The rows are grouped in 4 different ways at once. Each group adds its own fixed numbers to the row, and there is some noise. The rows also spread widely along 15 directions, which tell nothing about the answers.
In the rows, 128 means zero.
Some rows, each with its group in each grouping after it:
[144 123 119 146 120 186 147  95 129 146 110 164  99 118 151 139 120 106
 125 153 126 132 148 165 104 147 138  77 131 147 142 136 120 138  95 154
 151 111 121 118 115 152] -> Mek q_23 luv (1)
[141 140  99 154  70 153 126 121  90 137 133 135 116 107 184 155  81  93
 133 163 126 124 134 114 110 187 100  87 133 151 125 154 109 113 123 144
 159 117 153 159 108 146] -> fof q_311 veze (2)
[154  91 114 133  85 179 135 150 118 135 114 129 103 116 155 119  95  95
 146 131 139 104 135 149 134 137 138 124 104 134 155 120 113 116 154 163
 139 136 160 108 147 118] -> Fani q_23 luk (0)
[138 131 142  97 155 138 147 138 114 177 141 133 115 127 164 149 130  85
 142 139 124  97 124 124 135 118  86  93 107 209 123  80 132 153 119 108
 144 119 122  89  64 168] -> ruziv q_455 Vepa (1)
[128 110 153 102  75 159 185 172  98 128 131 163  93 141 162 131  69 137
 159 112 122 103  97 111 143 113 128 116  92 180  97  80 110 149 119 135
 151 131 165  81 103 144] -> Segob q_455 luk (2)
[133 128 129 166 108 162 133 121  93 132 115 135 125 120 165 147 121 114
 115 132 132 156 141 118 140 164 120  80 139 153 150 159  89 129 114 152
 138  92 142 138 146  70] -> taf q_311 Bap (0)
[163 127 112 149  95 162 138 142  94 139 149  91 140 110 188 144 118  93
 143 157 139  97  88 106 126 163 130  79  99 176 147 141 113 118 152 144
 133 111 116 120 121 122] -> Segob q_602 Bap (2)
[145 117 158 115 150 151 118 126 119 142 119 150 132 121 144 145 142 110
 129 137 128 133 147 143 138 112 107 104 113 169 132 129 123 135 101 120
 145 112 105 104 105 135] -> Fani q_990 luv (1)
[154 145 140 120 137 167 121 132  81 132  77 154 127 105 112 142 171 143
 135 142 132 143 134  81 135  75 107  85 131 144 138 123 132 151 117 139
 102 108 137 111 142  85] -> fof q_940 Vepa (1)
[111 146 137 163  89 135 133 111  84 134 158 207  91 111 181 145 112 129
 120 169 114 120 130  67 118 156  34  33 116 178  88 105 113 161 138 149
 160 123 155 150 108 129] -> Mek q_990 pevuz (1)
[163 111 183 106  92 133 100 142 106  38 118 180 128 110 149 135 114 144
 157 131 161 124 117 140 138 106 131 107  68 115  97 127 137 165 139 139
 110 153  98  97 145 145] -> taf q_940 pevuz (0)
[157 125 131 111  90 141 118 142 109 108 130 142 132 102 121 131 106 142
 148 118 114 138 109 143 127 123  95 104 144 133 121 151 137 117 106 112
 136 113 162 139 125 139] -> ruziv q_602 veze (0)
[186 116 124  90  96 142  91 120  99  97  83 143 121  73  89 135 150 165
 163 140 159 141 106 165 145 106  76  99 139 124 135 163 166 119 164 133
 104 129 129 143 153 153] -> Segob q_602 luk (0)
[122 131 169 130  95 115 101 131 101  79 103 147 116 104 158 130 120 113
 129 125 179 120 126 135 139 153 104  84  81 129 131 133 118 138 152 159
 101 150  96 112 143 174] -> Segob q_940 veze (2)
[196 103 127 133 124 171 122 158 138 139 213 168 138  85 162 118 135  92
 111 161  99  96 134 172 111 127 101  93 143 146 121 119 126 166 133 119
 158 137 125 106 126 112] -> Mek q_940 veze (2)
[157 112 152 118 112 143 128 146 122  91 172 130 141 111 147 126 101 123
 129  97 112 147 126 196 126 151 133  97 148 113 132 160  97 157  88 117
 126 114 143 121 150 121] -> taf q_602 luv (2)
[138 142 161  94 148 123  80 118  79 120  55 180 117 115 148 161 164  99
 147 172 174 110 176 106 137  94  74 131  67 161 115  91 145 162 140 150
 125 138  91 105  99 153] -> Fani q_311 veze (1)
[126 103 164 120 131 135 125 154 132 122 123 150 108 116 108 101 120 116
 111  86 123 124 158 206 132 115 102 117 148 111 152 109 106 161 109 152
 113 131 166  99 173 113] -> ruziv q_602 veze (2)
[125  89 157  99  98 166 147 122 134 119  98 199  86 145 111 128  78 152
 152 131 128 126 121 144 138  99  87 121 106 166  95 105 159 132 100 126
 173 119 159 119 106 158] -> Mek q_455 Bap (0)
[152 154 152  93  89 113 112 147  75  82 144 135 130 101 191 167 113 133
 160 113 136 155 123  81 147 140  80  85 131 146 109 145 121 153 145 111
 112 125 160 135 123 135] -> fof q_990 veze (2)
[156 126 131 121 119 153 128 114 123 119 197 117 139 127 166 130  99 114
 142 128 107 130  97 167 113 170 126  58 142 143 132 155 120 165 101 128
 130 105 129 148 130 134] -> Fani q_602 Bap (1)
[179 114 148 153 126 188 147 110 100  93 124 188 105 115 142 134 137 154
 120 148 130 154 141 162 132 108 158  64 143 122 129 144 111 202 126 183
 113 119 127 111 196  52] -> taf q_990 Vepa (2)
[173 116 166  94 128 164 123 138 133 100 126 123 131 115 148 140 133 129
 146  98 131 146 123 149 144 105 124 107 132 133 140 143 144 131 120 106
 113 119 121 106 128 126] -> fof q_311 pevuz (2)
[131  98 175 134 111 140 126 130 126 100 125 163 116 113 131 114 123 145
 125 117 142 130 118 159 148 126  99  90 106 144 127 135 124 139 134 151
 125 128 109 118 153 122] -> Segob q_602 Bap (1)
[135 107 168 118  77 147 133 145 122  85 143 126 123 127 148 126  78 133
 144 105 128 125  97 151 138 147 134 108 102 134 121 149 118 127 114 133
 131 128 131 118 138 139] -> fof q_311 veze (2)
[183 114 120  84 123 172 124 113 111 126 111 144 111 122 144 149 115 123
 169 150 136 130 133 154 138 107 104 107 139 137 132 130 167 166 139 143
 118 122 152 140 136 125] -> fof q_311 Vepa (1)
[116  73 179 130 150 167 120 103 140 136  67 164 100 153 129 124 131 120
 132 147 163 108 148 139 169 106  80 121  75 168 145 118 152 134 141 174
 144 114 107 124 150  92] -> Mek q_311 Bap (1)
[145 135 144  81 120 156 138 101  78 122  45 148 121 147 112 177 126 170
 177 142 139 168 119 104 146  93 116 104 141 168 123 142 138 152  79 139
 135  71 145 132 119 117] -> Mek q_940 pevuz (0)
[169 146 132  93 140 175 136 140  88 137 109 167 134 131 121 153 139 139
 146 131  97 148 142 110 109  70 140 111 152 151 118 111 123 171  57 116
 138  92 157 101 105  93] -> Fani q_455 pevuz (0)
[ 86 114 172 135 149 126  92 120 110 132  96 140 117 144 133 123 121 112
 116 125 148 113 149 107 160 138  58  94  89 158 143 129 117 141 118 153
 124 114 130 141 140  96] -> taf q_455 luk (1)
[166 103 158 109 111 143 114 104 113 103 130 102 150 121 150 153 121 149
 164 144 142 137  81 127 168 140  97  90 101 189 127 176 140 104 141 124
 147  93  88 148 120 130] -> Fani q_602 pevuz (2)
[160 123 140  93 147 135 124 107 116 121 178 126 136 138 181 149 102  99
 150 132 121 140 137 197 119 166 130  81 152 139 132 143 115 207  92 142
 127 104 126 146 131 139] -> Fani q_602 Bap (1)
[159 120 138 128 109 148 113 173  79 119 102 132 158 111 116 144 128 123
 135 137 116 131 134 143 120 111 153 154 112 133 128 155  85 132  79 135
 133 102 136 104 143  79] -> taf q_602 Bap (1)
[118 153 123 151 106 146 103 136 111 146 164 104 131 117 160 123 113  96
 128 140 121  91  80  77 111 161  75  44 102 157 146 142 141 104 121 115
 122 121 137 143  98 153] -> Segob q_990 veze (1)
[137 108 111 100 118 179 140 117 125 178  97 123 101 134 108 125  99 114
 157 140 131 115 116 152 139 120  97 103 134 166 159 123 151 112 117 137
 139 112 163 130 113 161] -> Fani q_940 veze (1)
[157 118 140 139 122 147 124 138 120 130 156 143 147 104 177 140 124  92
 115 144 129 124 135 149 128 151 109  90 127 158 130 145 108 131 107 121
 154 115 100 120 106 141] -> Segob q_940 luv (2)
[155 129 126 129  97 176 138 123 101 120 107 157 114 121 170 141 106 114
 137 138 130 142 133 109 128 132 116  98 117 149 121 135 126 121 114 132
 148 116 144 128 113 128] -> Fani q_311 Vepa (2)
[159  87 129 142  76 142 130 125 117 119 169 154 133  99 144 132  83 130
 130 153 112 136 118 192 134 175  93 109 140 165 104 171 101 115 125 138
 185 109 127 158 130 138] -> Fani q_602 Bap (2)
[138  96 134  90  89 162 113 155 106 118  87 104 119 154 111 122  69 106
 179 140 146  75  92 146 132 112 124 155  60 128 139 123 152 122 116 150
 117 127 159 120 136 138] -> taf q_311 Vepa (1)
[191 132 100 109  79 168 149 163 128 119 203 115 130  94 172 127  84 101
 146 115  98 117  88 197  85 167 158  83 154 119 124 143 120 142  99 100
 131 132 147 107 105 190] -> Segob q_602 luk (2)
[148 102 164  65 124 122 124 133 111 102 136 117 118 133 144 131 107 129
 166  94 140 139 133 185 164 131  99 116 143 133 141 129 113 184 142 155
 105 119 155 131 168 115] -> Fani q_23 luk (2)
[167 116 106 153  97 162 115 123 121 153 187 159 110  75 151 116 128 100
 119 180 121  84 111 135 123 152  66  61 111 180 127 125 139 119 184 133
 151 150 118 133 107 157] -> Fani q_455 veze (1)

New rows, each followed by its group in each grouping:
[172 149 120  73 118 150 135 166 100 134 144  96 111 107 202 141 129  89
 161  77 143 133 126 118 145 133 105  90 153 121 168 109 132 160 168 118
  71 136 185 106 134 132] -> Segob q_311 luk (1)
[ 91  99 177  99 117 144 146 127 128 133  88  89 105 155  93 123  96 132
 160 104 143 105  92 156 154 122 115 107  89 173 153 118 122 118 105 148
 122 104 128  98 130 154] -> fof q_23 luv (2)
[169 156 144  86 142 164 117  78  90  98  62 144 131 135 147 181 150 158
 171 142 139 181 132  91 133  98 118  84 149 148 129 166 152 158  82 133
 124  70 127 151 119 105] -> Mek q_23 pevuz (2)
[179 124 134 106 121 146 138 125  89 121 126 131 144 122 158 161 128 135
 161 148 125 136 105 120 141 116 122  97 127 172 116 140 132 155 114 124
 141  93 127 126 114 112] -> ruziv q_602 Vepa (0)
[173 106 138 114  96 163 140 135 121 106 163 179 121 117 160 130  88 115
 141 152 118 118 128 179 113 132 144 107 121 141 101 121 120 170 107 142
 156 139 125 109 125 154] -> Fani q_940 veze (2)
[112 139 154 114 107 131 144 123  92 134  96 152 100 119  97 146 115 159
 135 113 117 163 131 164 129 127 112  88 155 154 126 138 100 150  79 141
 124 106 149 114 128 149] -> fof q_990 veze (1)
[139  77 179 109 146 108 106 150 133 144 147 126 142 104 107 133 136 119
 112 109 127 147 150 231 175 141  71 141 146 170 141 163  93 122 122 117
 147 108 111 115 140 114] -> taf q_990 Bap (1)
[147  89 154 121 123 167 139 130 138 131 117 186  96 113 153 124 117 131
 130 122 147 141 151 145 167 112  80  97 124 165 128 112 144 135 147 121
 155 137 141 104 120 130] -> taf q_940 veze (0)
[152 114 159 154  63 157 145 154  90  78 117 177 115  97 182 137 111 142
 123 120 141 151 132 100 161 133 128 110  97 146 109 146  91 117 151 145
 143 135 133 103 146  87] -> taf q_311 veze (2)
[142 100 127 178  81 146  99 122 107 103 126 167 124  92 135 117 105 116
 107 165 142 111 139 167 116 166  87  94 114 123 129 161 114 121 141 180
 144 130 123 160 169 118] -> Segob q_602 Bap (2)
[157 116 164 161  90 113  94 123 111  92 171 102 172  71 144 146 150 143
 112 144 127 149  91 140 158 182 106  72 116 174 130 214  92  85 146 120
 148 104  52 146 127 120] -> fof q_23 veze (0)
[147 119 190  94 132 157 139 123 112  71 103 136 135 158 176 146 119 142
 153 101 150 158 113 103 159 108 153  92  97 136 129 139 127 175 101 138
 107  99 115 108 152  95] -> Mek q_940 Vepa (2)
[147  97 161  99 149 143 122 130 113 143  97 116 139 134 131 144 138 112
 158 141 138 103 130 135 163  96 103 135  99 174 147 123 128 137 122 147
 131 100 117 114 129  96] -> ruziv q_23 luv (1)
[140  95 137 190  52 158 108 109  99  96 102 194 126  95  81 134 108 161
 110 205 123 113 103 161 107 145 117  98  86 148  95 184 107  91 101 170
 182 111  86 145 147 133] -> Mek q_990 luv (0)
[191 139 112 117  66 160 109 156  85  91 149 123 148  88 135 129 112 138
 148 134 113 127  90 128 114 128 120 106 151 104 132 172 128 127 126 133
 109 120 161 149 158  98] -> Segob q_311 veze (2)
[147 124 129 111 128 152 111 115  96 136 100 156 123 118 113 144 125 126
 150 167 139 123 126 136 129 114  88  99 119 159 124 132 145 148 111 139
 131 111 132 133 120 135] -> taf q_940 Bap (1)
[152 126 153 100 151 118  89 116 124 124 119 137 133  96 151 147 153  95
 129 145 154 125 154 187 131 146  82 102 124 154 134 140 131 145 127 128
 133 124  75 120 105 180] -> Segob q_23 luk (2)
[144 132 117  94 128 158 128 120  87 149  90 142 117 144  92 152  99 132
 159 161 117 132 129 161 115 109 100 114 150 152 122 135 137 164  64 136
 145  89 171 139 120 129] -> taf q_990 Vepa (2)
[122 117 196 126 167 150 114 162 124 134 110 184 119 116 120 117 187 121
  92 108 123 123 169 125 142  74  85 109 109 145 134  82 111 166 106 126
 127 120 115  67 135  68] -> Mek q_311 luk (0)
[126 128 146 126 109 140 131 127  97 126 132 150 120 121 147 146 106 117
 132 139 120 128 137 131 126 144  83  92 132 157 116 129 110 149 102 137
 145 109 142 137 119 126] -> fof q_311 luv (2)
[163 136 132 116 110 146  95 153 140  97 156  99 135  90 133 117 117  91
 118  81 123 136 120 200  99 154 149  98 137  83 164 169 116 111  99  98
  86 143 132 105 131 177] -> taf q_455 pevuz (1)
[134 156 167 121 116  97  80 168  62 100 128 133 169 100 127 153 163 114
 125 148 127 113 125  95 114 120  97 109  98 141 117 128  83 155 101 128
 117 107 106 104 126 103] -> Mek q_940 pevuz (0)
[165 136 152 101 126 131 119 143  87 114 117 158 145 109 158 163 136 106
 144 144 123 126 149 143 124 110 125 132 118 144 109 124 109 161  98 130
 130 116 118 107 112 125] -> ruziv q_311 luv (1)
[122 106 136 151 149 178 133 101 159 168 136 134 119 140 157 122 106  83
 101 134 122 121 141 167 124 162  91  72 140 162 157 142 135 116  78 128
 167  98 118 143 103 138] -> Segob q_311 luv (2)
[123 118 155 149 102 130 128 149 107 134 147 139 140 117 175 139 105  99
 107 130 113 130 141 131 136 166 107 108 110 163 118 145  84 119 102 127
 159 112 114 124 109 118] -> fof q_311 Vepa (1)
[155 100 157 120 107 137 122 117 111 109 140 151 129 114 152 149 112 138
 147 147 140 134 123 142 155 138  91  85 123 165 118 142 125 153 146 144
 144 119 114 139 136 122] -> fof q_940 pevuz (0)
[122 116 132 106 120 147 114 143 142 150 146 122  86 121 155 120  95  77
 140 107 138  98 141 148 125 141  45  80 128 137 155  93 156 128 153 120
 118 149 184 122 120 179] -> fof q_990 pevuz (2)
[175  91 145 126  80 126 112 159 118  85 174 105 147  90 147 134  93 108
 127 112 131 137 118 229 143 177 138 123 138 111 144 195  82 121 138 139
 122 129 128 125 177 127] -> taf q_990 luv (2)
[116 123 158 125 126 137 140 136 109 156 175 115 128 137 171 131 115 115
 133 114 109 121 108 101 155 150  69  71 126 189 139 117 102 140 128 126
 137  98 143 134 114  93] -> Fani q_311 pevuz (1)
[135 123 158 127 128 128 113 133  92 119 124 150 136 111 143 145 133 103
 120 148 135 116 148 144 132 131 111 111 101 168 122 125  91 151 110 145
 142 117 101 108 123 127] -> Fani q_455 luv (2)
[151 120 144 120 138 172 144 124 108 139  95 178 103 126 176 150 130 108
 131 145 143 138 165 122 149 111  96 109 112 176 117 106 132 150 122 126
 157 117 127 100  98 117] -> taf q_311 Vepa (2)
[163 118 151  98 111 139 125 151  99 107 109 137 127 109 142 145 126 139
 151 108 143 157 135 152 153 118 121 123 128 144 132 141 116 144 123 119
 128 118 141 103 131 121] -> taf q_602 veze (0)
[171 129 133 132 105 156 127 123 107 116 129 140 124 106 159 159 118 113
 142 152 134 132 117 172 113 149 157  93 109 151 124 155 111 134 110 133
 133 124  96 103 111 168] -> taf q_990 pevuz (1)
[185 136 126 115 146 160 106 132 122 110 144 128 127  93 158 122 157  97
 121 114 142 135 147 178 114 126 116  68 158  99 164 136 137 179 137 140
  83 133 133 116 164 119] -> Segob q_602 Vepa (2)
[142 136 139 132 101 132  77 207 104 100 124 141 150 105 146 128 104  59
 105 105 118 111 178 160  76 127 143 168 102  73 131 131  86 119  60 113
 125 147 159  83 126 140] -> taf q_990 pevuz (2)
[170 129 153 121 117 167 114 111 116  94 130 174 128  92 131 147 154 170
 140 139 124 160 112  94 143  93  77  54 133 156 110 156 165 124 131  96
 135 114 119 133 118 122] -> fof q_990 luv (0)
[156 137 135 140 100 166 117 114 115 105 131 136 117  82 113 124 155 155
 122 114 124 158  99 125 133 126  89  42 154 119 154 179 135 107 141 124
  96 113 145 141 166 111] -> Mek q_990 luv (1)
[129 137 127 128 105 157 132 105 103 137  95 146 108 138 179 160  92 114
 147 143 143 134 126 100 126 148  89  78 119 168 126 138 143 114 102 132
 154 105 143 146  92 166] -> Segob q_990 pevuz (2)
[132  97 183 110 133 145 171 144 109 145 100 110 126 151 197 157 118 127
 150 107 158 138 120 108 199 129 122 119  91 224 140 120 101 130 137 137
 156  94 105  87 109 103] -> Segob q_602 veze (2)
[147 168 122  98 117 131 126 113  81 128 151 132 136 108 127 150 128 137
 152 137 102 144 104 138 104 140  95  56 171 144 126 149 118 170  80 124
 115  92 142 152 109 143] -> Segob q_23 luv (1)
[157 116 158  79 105 135  89 148 115  77 107 120 122 100 111 114 128 119
 146  91 153 132 121 176 140 111  99 123 113  93 148 142 144 126 149 127
  81 145 139 113 165 150] -> Fani q_311 Vepa (2)
[173 133 143 107  97 130 111 149  63 110  72 146 158  89 119 176 147 152
 143 146 133 164 134 128 143 106 111 147 136 160 113 177  99 102  97 122
 146  92 116 123 120 116] -> Segob q_990 luv (2)
[150 132 137  90  75 141 153 149  78 115  81 137  97 103 100 150 120 143
 159 129 142 128 102 163 132 111 138 123 109 160 121 117 106 135 136 143
 115 126 137  75 127 176] -> Mek q_455 Vepa (2)
